The rows come from 6 hidden closed curves, with some noise, and rows from the same curve form a group. Each curve winds through 6 dimensions. The rows are also pushed far along 4 directions, which tell nothing about the answers.
In the rows, 128 means zero.
Some rows, each with its group after it:
[122 145  55 163 129 155 119 130  95 104 160 129 169 126 113  89 124  81
 125]
J_693
[108 125 118 111 130 119 124 137 142 126 161 132 140 125 120 105 112 115
 122]
J_463
[129 132 160 115 127 118 119 118 160 150  79 113 104 140 128 134 143 151
 113]
J_403
[138 146 191 143 144 148 105 166 156  86 123  82  98 199 119 134 164 169
 164]
J_693
[ 81 147   5 169 158 146 125 153  96  87 178 113 183 138 116  17  82  60
  99]
J_475
[134 129 152 100 167 110 163 120 189 117 139 125  93 134 125  83  83 133
 175]
J_475
[125 115 153 129 117 108 134 122 134 140  97 129 117 126 139 126 146 132
  95]
J_403
[137 135  69 157 119 135 123 131  94 135 133 137 157 104 132 105 131  79
 106]
J_693
[109 138 131 112 142 136 140 109 147 114 141 129 121 133 119 114 121 127
 148]
J_475
[160 110 122 153 148 132 124 144 141  69 153 124 188 167 137 142 122 134
 177]
J_693
[181  84  97 162  98 115 108 142  96 116 122 142 195 115 155 138 150 101
 115]
J_158
[147 110 115 124 124 125 133 147 135 138 125 134 168 102 149 136 115  98
 128]
J_475
[153 135 218 112 138 103 160  83 157 127  82 134  80 122 147 196 142 175
 157]
J_116
[124 117 163 143  86 161  74 163  90 117  99 102 149 167 139 182 217 152
 102]
J_116
[ 98 149 163 105 134 138 126 113 156 145  86 108  97 144 119 145 136 160
 116]
J_463
[148 162 151 150 139 144 114 157 119  91 164 106 128 140 124 162 136 130
 169]
J_403
[106 120 115 119 118 144 133 135 104 159 123 140 118 120 136 133 137 124
 112]
J_158
[107 152  94 153 163 154 122 161 120  75 175  92 111 177 101  50 103 126
 156]
J_475
[106 133 115 125 130 122 133 124 135 149 110 128 106 130 130  81 136 109
  99]
J_693
[119 108 107 109 116  96 157  60 118 164 121 176  86  97 116  90 116 131
 110]
J_116
[134 121 126 123 107 127 104 143 142 160 108 122 138 127 119 128 137 123
  99]
J_116
[ 99 123 125 121  98 130 132 103  98 174  87 141  96 104 136 115 168 114
  72]
J_158
[143 115 113 144 118 105 137  93 118 136  93 148 151 108 148 132 146 109
 102]
J_475
[135 122 137 126 150 112 159  99 124 103 150 149 106 132 132 128 107 151
 169]
J_116
[149 119  82 162 111 157  98 162  70  85 157 109 198 122 131 158 121 118
 136]
J_693
[130 131 117 136 123 139 137 111 103 111 149 139 124 120 125 119 138 115
 144]
J_403
[106 139 157 124 115 134 100 164 129 153  90  94  91 150 131 118 166 141
  84]
J_693
[126 150 141 117 171 117 128 145 181 106 140  95  90 165 106  83  81 156
 162]
J_463
[ 87 148  72 131 115 156 114 128  97 124 164 116 125 114  96  60 121  90
 100]
J_463
[ 77 141 101 112 123 123 105 128 124 151 144 130 107 143 105  86 131 133
  88]
J_116
[132 169 156 141 139 142  98 178 144 129 117  77  91 159 113 129 135 144
 128]
J_158
[112 127 139 113 151 141 148 118 143  98 157 134 128 145 123 126 112 141
 172]
J_158
[103 110  83 111 114 132 156  69 112 145 124 166 149  86 128 102 125  90
 108]
J_158
[ 81 120 118 105 119 130 137 108 136 155  99 124 100 123 114  70 127 124
  80]
J_475
[149 114 113 145 111 130 121 116  99 117 135 139 129 131 125 121 149 127
 135]
J_116
[109 163 137 134 161 161 131 164 130 104 153 100 100 159 122 120 122 133
 166]
J_158
[154 111 161 143 121 134 101 155 139 103 117 119 175 168 141 185 162 155
 143]
J_693
[136 122  73 138 133 148 123 172 106 122 173 128 161 115 131 103 100  89
 144]
J_475
[120 112 112 116 111 132 107 134 132 141 132 128 153 130 110 128 116 137
 110]
J_158
[109 120 123 109 109 103 113 109 128 168 118 151 114 126 125 127 146 139
  89]
J_116
[143 110 156 125 113  94 117 133 135 170  79 139 118 130 154 160 157 150
  92]
J_475
[161  85 115 149  80 118  95 147  90 146  99 137 178 115 154 156 172 115
  82]
J_158
[128 105 138 109 130  86 151 115 146 161 131 171 138 104 151 148 115 124
 116]
J_463
[ 95 124 118 104  96 124 120 124 105 181 139 154 126  91 121 151 131 121
  79]
J_463
[127 137 133 146 112 148 105 131  97 118 119 116 115 152 126 134 179 137
 122]
J_475
[ 76 158 179 105 125 152 115 138 137 140 129 109  92 150 108 165 149 165
 114]
J_463
[174  93 149 143 102 113 122 128 111 142  91 143 139 124 156 168 165 139
 121]
J_475
[150 122 102 137 128 128 153 101 116 142 110 149 126  98 141 115 125  99
 136]
J_158
[112 115 125 106 110 123 134 107 119 147 147 149 106 110 109 114 117 135
 118]
J_463
[118 130  89 117 125 100 139 107 125 185 111 153  99  93 129  89 105 108
  87]
J_403
[148 139 182 138 175 133 128 158 171  53 157  90 106 202 120 117 120 173
 207]
J_403
[141 147  98 158 147 134 116 162 136 116 157 127 161 150 127 121 126 100
 143]
J_693
[175 145 174 138 142 130 131 112 156 101 106 103 101 143 116 153 124 162
 178]
J_403
[172 122 156 121 134  93 143 119 147 131 151 154 126 105 135 169 105 139
 163]
J_463
[200  77 131 145 100  93 122 131 121 127 115 151 176 104 164 148 152 106
 130]
J_463
[106 117  82 106 142 116 148  95 149 145 120 147 140 114 123  81  90 113
 117]
J_403
[160 130 201 142  93 115 114 142 113 148 100 137 127 114 160 225 198 137
 110]
J_463
[110 140 113 139 150 120 128 114 124 108 145 135 124 161 124 115 128 144
 135]
J_475
[150 128 147 119 124 127 132 123 146 139 130 135 127 116 118 161 111 141
 146]
J_116
[158 132 116 140 142 159 134 134 129  87 159 126 171 131 125 158 111 120
 193]
J_158
[121 110 132 124 108 108 109 143 120 173  93 137 128 132 145 144 153 140
  78]
J_475
[ 84 145 153  71 125  98 156  49 184 193  90 149  52  99  91  90 106 145
  89]
J_116
[170 126 168 126 143 103 141 144 143 130 131 132 100 126 145 159 116 150
 166]
J_693
[ 86 108 114  88 125 105 144 102 147 181 117 165 125 109 132 117 110 129
  88]
J_693
[124 110 173 113  80 128 105 131 101 180  95 141 102 120 134 192 182 163
  89]
J_403
[174 119 117 132 122 131 116 133 122 140 119 138 146 121 136 169 125 137
 156]
J_403
[145 127 134 129 105 162 111 135 112 133 118 126 164 117 129 190 150 129
 140]
J_158
[160 102 131 132 135 111 165 103 140 127  92 146 159  96 162 145 116 107
 138]
J_116
[171 104 133 138 147 115 153 112 154  93 128 135 142 137 135 106 110 126
 174]
J_116
[ 65 113  54  96 122 127 147  85 111 171 138 167 113 105 115  46 110  99
  87]
J_403
[ 80 144 182 106  96 144  80 169 122 164 108  99 106 150 118 181 176 170
  72]
J_158
[180 106  97 154 108 127 101 173  98 118 159 134 197 107 146 162 128  99
 137]
J_463
[134 135 185 126 128 131 123 118 138 105  98  95  78 155 119 130 150 172
 140]
J_693
[133 138  78 165 122 175  93 170  89  97 129  84 156 151 120  95 141 106
 124]
J_463
[118 153 158 106 175 134 156  95 179  83 159 113  79 160  89 102  75 174
 201]
J_403
[121 108  91 107 152 119 167  77 156 116 140 153 146 116 114  89  64 128
 155]
J_403
[139 100 124 140 100 149 115 160  86 141 106 131 181 110 159 194 150 122
 109]
J_116
[140 130 138 135 141 113 133  94 147 100 116 121 125 144 113 121 114 152
 141]
J_693

New rows, each followed by its group:
[162 124 119 142 128 107 119 136 125 131 145 138 121 133 125 124 120 134
 141]
J_116
[217  90 114 191 113 120 111 164  75  53 168 137 223 126 174 177 161  97
 172]
J_158
[193 118 144 177 122 132 108 179 102  92 134 115 168 145 159 177 162 119
 157]
J_463
[142 136 126 123 147 106 133 123 174 130 133 125 111 140 109  85  98 129
 142]
J_116
[107 125 115 120 117 145 135 131 102 165 114 145 127 108 146 150 146 112
 108]
J_158
[117 123 128 129 105 120 114 131 116 166  82 126 122 116 145 125 166 113
  71]
J_158
[127 119 128 149 113 152  93 183 111 111 124 100 185 148 138 164 147 128
 106]
J_475
[ 79 150 107 131 123 180  94 154 107  88 172  86 126 166  80  86 131 134
 127]
J_158
[102 125 131  98  95 128 134 105 110 196 105 159 105  83 135 151 152 115
  82]
J_693
[130 115 169 124 101  93 122 134 120 171  99 149 122 106 160 176 170 128
  77]
J_403
[129 106 203  95 113  89 139  72 158 169  65 159  77 136 142 176 171 186
 113]
J_475
[ 91 138  74 107 132 137 131 117 137 151 146 135 147 106 104  92  86 103
 107]
J_158
[151 133 158 136 154 111 133 148 154 105 119 105 101 154 141 108 124 141
 154]
J_693
[110 117 162 105 132 116 154  95 139 127 122 147 100 130 135 132 138 148
 137]
J_158
[152 131 151 153 142 126 104 178 126  97 136 101 128 174 140 143 143 154
 150]
J_116
[149 144 120 152 134 165  92 193 137  89 156  83 165 163 111 127 124 120
 157]
J_116
[124 123 116 149 121 144 127 136  95 104 131 123 137 135 144 114 161 106
 124]
J_158
[120 129 103 144 124 171 108 147 114  96 133  97 142 158 110  86 144 118
 133]
J_158
[115 155 141 118 160 135 160 102 151 112 135 128  96 128 124 112 113 124
 165]
J_158
[139 111  81 156 134 136 134 123  95  90 159 143 168 135 131 112 116 114
 148]
J_475
[175 101 167 112 117  89 160  90 160 162  76 151 113  84 154 147 128 122
 127]
J_475
[152 142 174 150 135 164 101 162 139  74 121  74 114 189 113 132 161 158
 171]
J_158
[103 102 147  81 129  98 162  71 161 169  99 164  83 117 128 101 122 146
 114]
J_475
[131 144 155 129 135 123 145 106 133 134 102 122  75 126 129 114 143 133
 133]
J_158
[138  91 115 127 110 127 119 132 116 145 105 140 148 135 141 130 144 134
 116]
J_403
[135 133 144 132 116 138 116 153 121 137 120 111 126 121 123 151 128 134
 116]
J_475
[170 117 120 148 113 110 129 133 100 134 130 151 166  92 162 178 141 103
 128]
J_158
[103 127 125 115 105 110 124 104 121 154 114 140 126 104 129 125 144 116
  78]
J_158
[186 138  91 160 169 113 148 128 142  85 148 126 157 123 141 107  80 100
 186]
J_463
[171 124 160 118 129  81 168  50 145 145 108 172  91  87 135 157 119 142
 152]
J_116
[ 97 124  94 121 120 153 127 106 113 106 155 130 141 128 101  87 122 116
 127]
J_158
[121 140 164 124  87 131  94 152  99 181  96 122 109 110 136 197 174 143
  75]
J_158
[136 137 123 136 124 114 121 112 123 129 106 115 124 115 125 131 120 134
 108]
J_693
[114 146  97 141 107 134 100 129  94 145 127 124 120 122 117 109 155 111
  89]
J_116
[ 86 140 127 102 125 124 124 119 138 170 133 139 103 127 104 132 108 153
  99]
J_693
[ 92 154 140 129 137 176  94 166 143  95 127  67 125 182  92 114 128 158
 130]
J_403
[124 105 121 107 112 124 143  91 125 147 117 161 153  99 142 147 137 114
 120]
J_475
[136 140 151 132 132 146 134 134 123 124 114 125 130 126 148 168 154 123
 148]
J_158
[180 108 181 126 105 128 124 104 153 141  54 128 139 123 150 189 176 142
 137]
J_158
[148 131 140 150 125 120 118 130 122 110 119 128 173 130 145 189 140 135
 128]
J_475
[162 134 153 148 132 123 118 141 127 115 123 112 109 146 126 145 133 153
 147]
J_693
[154  93  82 142 119 103 127 125 102 131 122 144 175 106 145 131 101 122
 110]
J_693
[133 121 131 123 109 135 128 137 115 159 124 151 144 107 150 165 160 105
 120]
J_693
[181 103 136 143 168  84 168  81 152  77 145 169 146 146 153 138 111 144
 203]
J_475
[106 169 113 156 128 164  82 196 109 122 126  70 121 159 118 101 153 109
  98]
J_158
[183 129 199 117 125  69 137 100 164 168  91 146  63 118 134 177 131 177
 138]
J_116
[ 83 131 125 103 148 114 152  78 148 124 138 142  81 142 108  69 111 145
 130]
J_116
[ 91 159  87 148 151 137 126 126 124 102 138 103 122 149 111  61 116 107
 110]
J_475
[ 80 150 134 114 133 112 134 123 142 162 113 130  94 121 128  99 135 116
  77]
J_463
[137 140 154 121 144 139 132 134 165 131  97 113 125 142 136 148 133 135
 150]
J_158
[134 120 139 136 133 123 127 134 139 109 113 117 136 146 144 113 149 122
 127]
J_158
[ 70 149 123 114 129 149  97 142 140 109 151  90 118 163  85  78 124 142
 102]
J_158
[103 168 115 143 138 135 123 151 115 129 158 114 104 126 115 103 122 107
 112]
J_463
[155 109 152 121 121 111 135 123 127 132 106 136 140 107 157 168 138 131
 135]
J_693
[161  78 109 126 117  87 167  95 114 137 150 199 194  69 166 177 105 100
 133]
J_403
[102 166  95 138 148 126 137 137 122 129 165 125 104 117 113  82  99  98
 118]
J_463
[ 98 147 125 116 110 148 127 115 118 181  84 121  79 112 116 113 147 124
  86]
J_158
[111 131  98 101 159  78 183  65 166 153 139 172 118  82 124  93  52 112
 124]
J_475
[165 104 153 148  79 137  91 134  85 137  97 130 140 134 141 184 202 144
 110]
J_116
[158  96  97 119 113  74 153  86 120 179 102 180 153  58 158 154  96 109
  98]
J_693
[175 107 149 159 132 106 138 138 126  91 128 131 153 135 158 140 146 117
 149]
J_403
[130 159 155 138 137 125 107 154 155 143 121 114 108 160 119 144 145 141
 123]
J_693
[116 144 155 116 125 169 113 144 135 121 132 109 130 148 112 170 140 151
 151]
J_158
[126 101 118 106 117 122 151  88 130 141 125 165 157  96 141 147 126 115
 132]
J_475
[153 141 110 133 161 141 157 117 151 112 135 127 120 127 120 104  90 117
 185]
J_158
[162 138 181 150 119 135 113 145 116 114 104 103  96 149 133 169 164 162
 144]
J_116
[141 118  97 114 125  90 164  76 140 178 105 171 132  63 138 117  92  95
 102]
J_116
[128 135 160 120 130 102 123 119 155 133 113 112  77 145 108  98 126 157
 114]
J_158
[127 141 116 130 108 159 114 127 109 137 126 120 139 112 112 151 138 119
 124]
J_158
[159 133 129 148 127 150 132 123 115  91 144 122 150 123 124 150 130 119
 169]
J_116
[144 120  90 154 118 130 132 139  90 118 159 143 171  98 137 138 114  94
 123]
J_403
[104 110 105 102 123 130 151  90 129 140 134 159 150 100 129 120 115 110
 124]
J_475
[ 84 159 112 122 124 130 118 133 114 151 138 120 103 113 116 104 128 112
  85]
J_158
[130 169 153 160 120 161  77 200 100 106 140  75 131 157 128 167 171 129
 123]
J_158
[121  92 120 116 113 135 127 121 133 136 104 140 166 132 142 132 146 123
 117]
J_158
[109 132  98 132 141 135 119 132 134  82 170 113 156 147 108  78 109 114
 136]
J_158
[ 96 134  80 128 135 146 133 127 101 106 149 112 128 117 121  69 105 103
 120]
J_693
[161 117 135 107 143  93 161  83 174 140 124 162 141  97 132 150  85 131
 158]
J_158
[124 126  82 129 159  92 179  58 144 117 132 163 125 104 130  60  84  97
 135]
J_475
[172 113  59 173 127 143 117 172  86 100 157 127 186 120 153  96 132  66
 146]
J_475
[169  96 164 141 131 100 148  89 142  97 100 149 156 138 154 174 144 153
 154]
J_475
[144 105 127 118 119  90 148  75 152 160  92 175 157 100 149 153 136 115
 110]
J_693
[ 85 170 194  97 102 149  94 132 127 179  96 102  46 142 101 172 178 177
  92]
J_475
[ 74 134  40 123 104 141 131  92  76 165 145 156 130  81 108  72 117  81
  69]
J_116
[120 130 152 123 135 114 124 156 141 137 139 130 130 138 139 151 130 137
 121]
J_463
[191 105 133 142 120  93 125 122 129 133 134 155 136 123 139 153 129 138
 152]
J_116
[101 127 161 120 120 144 121 132 118 120 120 117 110 150 131 139 167 145
 122]
J_158
[142 132 186 114 135 122 146 123 143 149 101 136  84 131 144 177 142 160
 153]
J_158
[166 102 169 129 135  76 164  91 155 125 102 156 117 115 154 137 128 134
 138]
J_403
[114 139  89 144 112 151 119 123  86 124 143 132 158 109 120 138 132 106
 109]
J_475
[ 97 137 136  99 155 113 147 123 162 136 141 132 102 134 123 103  96 138
 134]
J_693
